The rows of a group lie close to one hidden flat surface of 14 dimensions, which may be shifted away from zero. Surfaces can cross.
In the rows, 128 means zero.
Known rows, each followed by its group:
[121 100 164 116 112 114 133 118 141 116 109 122 146 134 153 119 152 146
 123 134 170 153 100]	(0)
[128 139 105 155 103 154 112 140 119  82 160 104 119 169  66 103 166  99
 146 126 165 159 105]	(2)
[134 127 140 151 149 112 141 133 145 142 170 160 114 121 164 103  90 104
 135 108 172 115 148]	(4)
[ 89  95 112 152  92 133 110 142 135 145 127 100 138 155 162  85 115 146
 174 129 129 130  66]	(3)
[127 124 134 121 108 130 150 135 116 133 156 127  95 124 113 140 107 119
 121 104 104 117 108]	(1)
[137  99 171 114 127 128 122 138 129 152 176 123 167 143  88 139  95  84
 128 139 159 128 130]	(0)
[127  95 154 120 112 123 158 123 134 181 107 144 150 114 129 162  85 182
  86 158 104  98 159]	(3)
[139 205  71 114 107 118 102 126 107 147 125 156 126 131 147 150 101 173
 160 117 132 216 126]	(2)
[130 157 133 111 133  96  85 117 128 128 101 194 165 116 182 150  97 124
 141 138 146 107 127]	(2)
[130 104 163  75  90 139 108 122 148 142 143 123  85 104 127 129 106 153
 180 175  65 155 144]	(3)
[136 148 106 119  87 141 192 175  93 137 130  96 118 143  40 159 126 174
 137 160 106 196 151]	(4)
[158 149 113 170 149 134  96 170  98 116 127 144 147 132 141 123 173  99
 137 110 143 116 140]	(0)
[106 134 117 141 121 113  89  83 149 128  78  75 177 132 141  96 124 159
 137  85 137 135 109]	(1)
[167 158 148  90 129  66 169 123 144  95 159 160  91  88 100 103 182 141
  66 155 116 151 156]	(2)
[175 104 155 146 135 162 110 106 146 134 108 126 100  91 139  99 136 155
 115 101  68 134 157]	(3)
[109  71 136 150 126 141 117 122  94 132  79 104  72 112 160 140 131 185
 136 115  68 131 120]	(1)
[117  85 184 101  93 108 119 121 108 145  93  63 135 101 118 130  95 111
 154 117 141 107 131]	(3)
[117 115 157 178 178  94  90 134 105 107 103 113 184 136 126 130 135  81
 155  95 148  96 106]	(0)
[127 153 102 155 146 107 161 153 108 122 140 157 140 148 140 113 121 132
 120 110 166 152 118]	(4)
[157 155 170 168 159 140 124 108 160 161 134 162 142 104 164  93 109  96
 114 102 132 101 107]	(0)
[123 139  96 185 145 153 117 177  98 144  81  92  88 115 144 106 135 115
 187 128 101 108 151]	(4)
[138 106  91 145 168 158  61 148  89 123 165 126  91 140 121 148 156  91
 125 148  68 104 141]	(1)
[151 110 149 105 126 137 182 163 135 121 143 124 153 127 144 131 179 132
 115 126 162 152 142]	(2)
[160 129 167 107 136 106 164 134 141 109 144 118  79  61 129 107 170 109
 105  91  81 101 158]	(3)
[125 151 109 144 126 148 109 206  97 140 165 116 103 142 111 131 173  83
 172 154  80 105  82]	(0)
[151 112 125 197 159 175 125 152 122 141 166 123 167 166 112 121 141 128
 109  72 131 144 124]	(3)
[142 118 128 106 131 140 156 133 126 137 142 129 167 133 136 139 102 120
 127  94 134 128 142]	(0)
[152 145 109 138 147 134 109 128 158 108 122 130 115 114 106 112 161 136
 126 139  98 103 186]	(3)
[ 91 104  98 110 151 142  84 129 142 138 108 124  95 117 197 129 116 136
 185 177  94 115 156]	(3)
[159 192 118 177 142 120 118 203 117 145 171 138 129 131 107  93 179  71
 145 175 165 134 130]	(3)
[196 106 105 106 150 169 133 147 149 147 200 149 139 126 149  93 151 129
  65 110  77 130 164]	(1)
[125 137  77 119 102 113 133 116 110  79 145 126 117 159  83 105 142 147
  79 104  96 108  93]	(2)
[ 94 160  48 170 129 133  88  96 128 124 133 157  83 154 171 117 146 183
  79 124 127 156  93]	(0)
[116 158  77 154 140 111 126 155  89 130  92 119 116 109 193 129 151 127
 131  69 138 119 131]	(4)
[172 111 146 127 145 131 120 152 113 154 154 163 176 155 131 120 139 125
  82 163 132 165 128]	(2)
[114 103 132 139 166 142 143 139 178 144 126 115 161 109 183 130 155 126
 128 105 112  73 155]	(3)
[151 142 133 162 135 158 112 112 150 149 126 145 142 126 156  87 108 107
 106 101 125  97 105]	(0)
[117 135 142 102 115  92 125 121 162 112 141 130 109 116 139  95 139 119
 148 140 139 135 110]	(3)
[153 114 153 151 169  99 142 142 119  95  56 129 121 109 124  81 157 130
 154 192 119 124 159]	(2)
[122 117 151 138 122 111 125 132 139 146 142 143 114 129 135 112  69 136
 160 118 117 132 127]	(4)
[113 154 118 133  97 129 102  96 169 112 122 120 125 124 149 136 176 160
 105 123 178 143 124]	(0)
[119 104  97 139 161 104 166 130  64 116 100 126 127 123 125 151 142 155
  56  81  59 109 120]	(4)
[114 187 131 149 178 108 143  73 139 171 147 129  91 102  82 146  89 141
 104 131  89 180 149]	(1)
[140 109  94 133 159 127 138 185  95 112 118 131 169 155 148  99 164 129
 149 112  93 137 101]	(3)
[139 163 103  93 136 139  92 122 130 123 106 111 113  89 153 155 135  74
 158 132 127  94 178]	(1)
[139 125 108 124 129 103 148 178 116 155 156 121 152 141 123 106 140 109
  91 158 164 117 158]	(1)
[125 172 110  78 111 103 149 133 161 110 129 118 177 138  94 127 118  96
 157 138 160 102 139]	(0)
[135 133 122  87  98  92 116 125 136 117 134 101 124 111  87 103 138 136
 113 140  88 113 144]	(2)
[101  59 133 136 149 130 123 130  90 125 122 109 134 136 132 178 138 138
 101 118 109  98 140]	(1)
[158 157 124 139 163 127 176 135 126 138 163 191  87 107 134 147 131 140
  80  95  85 125 143]	(4)
[162 158 166 145 152  98 149  94 117 147 165 155 123 127  46 130  92 122
  66 142 150 172 141]	(4)
[142 142 131 159 143 160  83 114 131 124 122 114  96 123 126 128 155  90
 124 153 164 119 159]	(2)
[155 130 107 124 102 145  96 133  94 155  82 135 115 103 162 136  96 148
 127 120 113 102 163]	(0)
[158 156 127 120 152 140 121  85 107 150 107 131  81  79 155 152 136 139
  66 103 109 166 158]	(2)
[133 131 118 152 128 111 116 137 151 120 160 145  99 132 105  96 129 126
 106 167 122  94 138]	(3)
[124 138  94 152 139 149 104 147  86 157 130 111 162 166 135 117  92  95
 137  96 142 134  98]	(0)
[ 90 125 112 137 100 117 110  86 118 135  95  98 110 126 136 132  96 158
 133 112 156 133 122]	(3)
[151 103 157 166 165 170 119 169 115 158 111 122 139 142 136 113 143 114
 172 180 138 156 155]	(2)
[109 189  80 127 157  99  98 104 123 104 131 101 155 148  97 136 127  89
 145 124 175 151 140]	(0)
[138 110 142 119 156 120 127 141 100 136 124 142 151 138 135 160 127 121
 123 136 149 135 153]	(3)
[ 83  99 100 127 135  96 103 132 139  99 116 125 152 169 148  91 125 130
 153 162 144 107 104]	(4)
[123 120 136 124 129 142 133 141 140 141 138 105 127 129 130 134 128 104
 143 143 155 128 151]	(4)
[102 153 116 139 123 118 131 123 142 122 115 119 125 133 117 116 116 138
 164 117 114 125  90]	(1)
[130 208 110 140 163  71  61 114 159 169 120 139 156 104 120 142 138 162
 138 162  97 164 167]	(1)
[135 127 143 131 145 125 113 140 107 166 121 115 134  99 152 160 132 113
 130 112 126 116 152]	(1)
[ 92 105 129 149  80 111 142 170 111 159  73  27 118 104 135  97  77 141
 214 101 161 108 172]	(4)
[125 119 118 131 142 145 146 155 104 144 126 106 116 114 151 144 127 116
 135  91  92 113 129]	(1)
[135 142 113 122 121 115  75 131  99 112 125 150 113 132 126 158 137 136
 139 141 124 149 124]	(1)
[123 116 139 126 109 134  98 138 127 135 129 121 134 124 150 144 132 142
 147 117 112 129 117]	(4)
[138 120 136 154 168 170 172 165 111 162 144 155 116 118 210 154 153 105
 113  72 133 127 115]	(4)
[116 118 114 111 127 121 110 153 107 136 150 134 150 140 159 157 147 131
 124 118 116 135  94]	(4)
[112 103 104  97 141 134 102 125 115 140 114 116 105 115 177 147 125 125
 145 137  93 120 145]	(4)
[152 135  95 103 100 152 119  99 142 105  53  92  93  93 173  77 128 129
 159 103 117 104 149]	(1)
[150 126 177 131 119 134 122 153 156 114 188 166  79  99 122 136 116 112
 192 141 122 128 150]	(2)
[115 134 127  92 121 120 145 152 161 116 144 128 102 110 158 118 157 127
 169 136 121 125 136]	(3)
[159 138 135  84 130 133 131 146 115 140 120 140 174 132 122 155 121 136
 168 162 129 190 157]	(2)
[133 122 154  95 109  90  97 115 151 185 169 158 183 117 128 128  84 124
  66 147 104  82 107]	(2)
[132 123 162 142 162 142 109  73 159 160 150 130 139 118 125 111  74 101
  97 106 130 122 126]	(0)
[ 98 101 130 105 103  95 136 121 165 120 146 103 122 115  91 132 125 140
 119 147  88  59 150]	(1)
[102 151 141 177 166 144 163 108 105 129  73 139  75 109 101 149 108 119
 130 120  92 100 111]	(2)
[167 131 147  98 116 141 116 152 132 148 178 119 130 114 138 144 156 110
 144 126 154 179 155]	(2)
[103  96 136 159 146 146 122 123 125 177 136  92 136 144 169  98  91 114
 143 109 151 137 111]	(0)
[162 113 109 159 135 117  67 130 118  60  79 117 163 140 120  72 166 121
 142 141 155  88 177]	(0)
[ 75  79 135 145 155 113 105  69  89  57  69 122 110 165  78 157 127 125
 124 176 154 106 105]	(1)
[148 147 115 145 125  94 130 130 100 115 158 136 107 148  64 112 113 143
  96 158 150 168 161]	(4)

New rows, each followed by its group:
[123 107 152  98 112 141 148 149 131 136 160  83 147 132  80 134 121 134
 157  89  77 157 104]	(3)
[135 126 132 128 140  99 154 150 140  86 114 185 145 146  94 122 118 142
 169 184 102 114 126]	(2)
[135 147 123 143 150 105 119  95 153  84 104 156 179 147 122  74 138 108
 116 105 144 100  90]	(0)
[129  99 159 164 124 159 109  96 159 106 102 133  90 120 146 132 170 187
 128 129 138 161 137]	(4)
[161 125 150 155 158 165 130 151 120 175 164 109  86 109 130 126 170  97
  79 151 127 145 158]	(2)
[144 126 172 103 124 118 141  65  69 129 111 113 100 122 101 138  77  75
  84 113 211 150 137]	(1)
[149  90 147 107 124 132 165  88 138  73 106 169 106 114 126 102  83 145
 125  54  39  89  95]	(1)
[145 109 182 121 108 126 151 131 142 155 172 173 109 117 144 129 106 137
 101 135 151 157 101]	(3)
[148 104 144 149 195 136 103 102 129 155 151 112 134 109 142  97 130 104
  95  96  71 140 130]	(3)
[129 145 113 123 149 134 157 112 158 144 128 132 134 111 149 117  90 116
 129 101 116 112 155]	(0)
[102 125  77 139 139 150 213 143 177 130 141 100 153 143 139  83 137 155
 126  79  65 104 100]	(1)
[113 113 120 121 143  98 115 105 115 124 123 102 132 127 134 113 111 112
 110 132 166 123 144]	(4)
[124 176 129 111 120  77 132 114 164  85  96 148 116 108 145 125 164 124
 150 153 189 121 143]	(2)
[111  97 113 127 135  76 165 106 141  99 159 156 117 145 139 108 128 174
  78 132 165 149 152]	(4)
[139 119  82 155 159 165  73  85 129 114  80  79 105 124 169  77 118 116
 131  93 127 107 179]	(0)
[114 208 112 168 151 135 122 165 167 143 103 177 108 109 176 109 118  94
 193 133  88  65  95]	(4)
[123 116 153 157 186  71 149 111  71 136 110 132 141 121  86 156  77 114
  97 121 133 125 141]	(1)
[ 99  97 163  78 136 103 162 131 118 148 146 109 117  92 152 176 110 107
 135 120 128 116 144]	(3)
[ 89 125  74 139 136 128 135  86 186 150 144 110  94 118 162 101  89 158
 114 128 108  87 171]	(0)
[128 163  82 116 126  78 124 165  85 122 123 148 108 137 131 157 151 149
  98 198 167 154 163]	(1)
[101 127 156  80 114  85 153 132 154 148 142 126 122  96 133 129 122 109
 141 161 136 109 134]	(3)
[155 147 100 107 136  99 142 179  95  98 109 167 170 147 144 126 153 149
 156 138 139 178 124]	(2)
[140  96 131  81 113  99 150 175 137 154 126 115 190 127 128 120 137 152
 119 169  85 107 141]	(2)
[150 142 141 145 139 165 136 166 111 147 116  73 122  99 136 152 157 101
 175  58 122 154 164]	(3)
[113  80 155 166 179 163 151 135 162 136 159 157 118 137 187 108 150 115
 123 138 145 121 115]	(4)
[114 154 130 119 157 100 148 117 157 116 125 118 208 150  82  92  83  48
 159 107 133  68  94]	(0)
[108 210 151 124 115 106 147 164 128 177 118 136 128  94 165 177 150 101
 166 110 155 152  90]	(0)
[144 119 119  84 139 123 159 109 154 100 118 136  90 121 152  68 153 142
 143 182 137 198 147]	(0)
[ 87  99  90 105 134 112 166 154 133 126 147 126  93 151 149 154 180 193
 105 196 101 154 125]	(4)
[119 114  96 157 135 140 118 147 160 130 188 114 153 167 112  91 115 111
 123 139 168  91 148]	(0)
[158 132 125 153 103 185  86 151 126 171 169 133  72 107 164 169 168 150
  96 127 142 169 165]	(0)
[154  72 187 145 159 218 140 110 160 130 130 130 144 158  89 121 135 113
 135 175 107 150 115]	(4)
[ 95 158 120 128 128  91 137 136 153 145 121 143 136 116 113 117  83 124
 161 129  81  71 108]	(4)
[134 140 153 146 131 113  90 103 134 146 121 148 109  94 183 120  78 135
 156  76 146 141 134]	(4)
[137 157 136 113 105 148 129 142 167 146 121 156 125 117 162 158 138 152
 172 170 170 159 174]	(3)
[155 135 156 118 115  78 105 140 129 131 134 132 123  91 118  85 102 141
 155 131  76 149 123]	(2)
[131 123 114 113  99 107 105 115 124 135 128 114  79 110 122 130 132 160
 100 179 130 138 167]	(1)
[132 120 102 110 124 178 101  97 169  83 115 135 111 141 150 112 168 124
 129 148 125 122 117]	(1)
[153 108  92 100 119 129 142 134 108  90 146  99 135 154  72 110 183 138
  62 138 117 152 137]	(2)
[121 140  76 106 111 144 126 144 141 131 136  88 117 118 150 114 145 129
 125  89  90 110 143]	(1)
[118 120 140 160 105 130  95 164 110 132 109 108 149 159  98 119 127 145
 185 140 110 142  81]	(4)
[142 154 115  96  84 112 161 170 131 108 132 177 163 155 112 105 114 123
 146 162 113  98  79]	(0)
[150 115  84 137 118 133 121 153  66 125 138 125  82 139 125 108 124 133
 107 119  99 140 126]	(1)
[ 93 115  84 150 170 142 188 153 134 108 169 139 159 184 114 116 154 138
 107 113 105 130  84]	(1)
[111 152 112 165 108  97 113 164 108 127 130 132 134 138 152 119 152 144
 144 106 177 149 106]	(4)
[107 103 125 133  90 141 142 146 143 135 146 107 126 150  93 150 101 161
 145 152 125 111 138]	(3)
[180 139 132 122  99 140  99 119 135 162 183 117 127 107 127  82 103 125
  89  88 120 156 137]	(1)
[149 130 130 135 101 126 163 168 130 131 191 158 110 145  69 133 143 169
 104 162 117 161 142]	(4)
[153  89 220 148 168 137 154 110 130 199  97 104 159  90 151 117 144 113
  70 127 162 149 140]	(2)
[142 110 159 123 119  91  91 125 150 137 132 147 119  87 162 106 122 120
 133 143 107  87 153]	(2)
[126 193  81  96 124 105 175 167 152 141 133 149  94 124 159  85 128 135
 175 201 152 162 159]	(0)
[135  89 145 159 135 120  61 124 121  94 152 130 146 153  80 105 136 104
 123 156 120  83 119]	(0)
[123  80 175  85 107 144 113 123 140 121 164  95  95 115 123 127 119 113
 183 116  84 156 113]	(3)
[169 146 119  95 133 125 148 128 139 133 146 143 124  97 134 106 113  98
 105 110 103 108 168]	(1)
[143 161 131 131 122 123 137 136 127 171 120 185  88  84 177 140 101 144
 118 127  86 106 133]	(0)
[148 139  75 151 161 111 128 143  84 120 105 134 136 130 134  96 123 161
 106  93  75 150 133]	(1)
[120 147 112 143 120 128 104  78 143 101 143 158  85 128 114 124  84 156
 133  99  98 119 112]	(2)
[128 142 107 144 120 132 103 118 117 179 100  50 132 103 157 109 127 126
 126  96 156 150 147]	(1)
[139 140 125 101 135 115  76 113  89 143 140 126 143 130 117 147 123 100
 113 133 140 161 129]	(4)
[105 132 148 150 155  85 127  97 128 155 134 171  84  98 163 138  87 172
 117 130  84 150 123]	(4)
[ 99  91 121 119 114 127 143 144 146 146 167  96 137 143 116 117 101 121
 136 141 120  83 140]	(0)
[138 106 119 119 125 155 160 183 125 138 157 137 104 124 153 135 146 122
 121 136  90 100 147]	(1)
[109 133 125 100 122 132 160 113 136 144 153 110 126 119 132 170 122 118
  94 102 142 126 135]	(1)
[124 129 134  83 128  89 162 138 197 107 167 135 180 138  98 124 157 127
 133 170 118  90 146]	(3)
[144 107 112 118 137 143 157 144 115 150 140 138 112 106 158 141 100 134
 126 113 107 134 183]	(0)
[ 99  94 112 115 103 115  87 134  98 114 131 101 123 166  92 112  91 146
 170 169 113 147  92]	(3)
[124 106 134 140  99 105 152 158 137 130 122 120 151 131 131  80 118 153
 135 125 123 103 114]	(1)
[138 154 166 174 134 126 171 145 121 146 148 157 160 138  92 143 136 146
  87  84 150 155  75]	(4)
[115 139 114 111 123 149 161 149 150 144 163 130 113 128 132 103 129 106
 130 143  95 121 104]	(0)
[ 94  95 107 158 126  72 111 160  85 102 127  95 125 150  87  85 130  93
 132 159 133  58 118]	(3)
[123 119 101 156 112 134 127 190 154 139 156 119 131 136 144 112 140 129
 145 145 130  55 180]	(0)
[146 104 118 118 141 146 142 148  95  65 120 125 140 139 134 138 197 127
 120  77  82 128  79]	(0)
[126 101 127 125  84 135  56  94 119 141 110  50 130 131 135 105 137 120
 109 125 187 135 131]	(1)
[117 120  96 134 139 113  96 127 111 103  97 131 138 150 130 130 130 135
 137 167 151 121 144]	(3)
[146 138 162 147 138 159  91 117 145 161 166 123 116 117 138 129 151 109
 117 125 185 170 147]	(0)
[143 170 112 112 112 103  68  80 137 136 148 124 118 117 100 102 120 130
  83 140 136 163 134]	(2)
[115 129 108  65 138  48 126 102 153  95 111 123 132 108 131  78 137 130
 122 176  79 105 117]	(3)
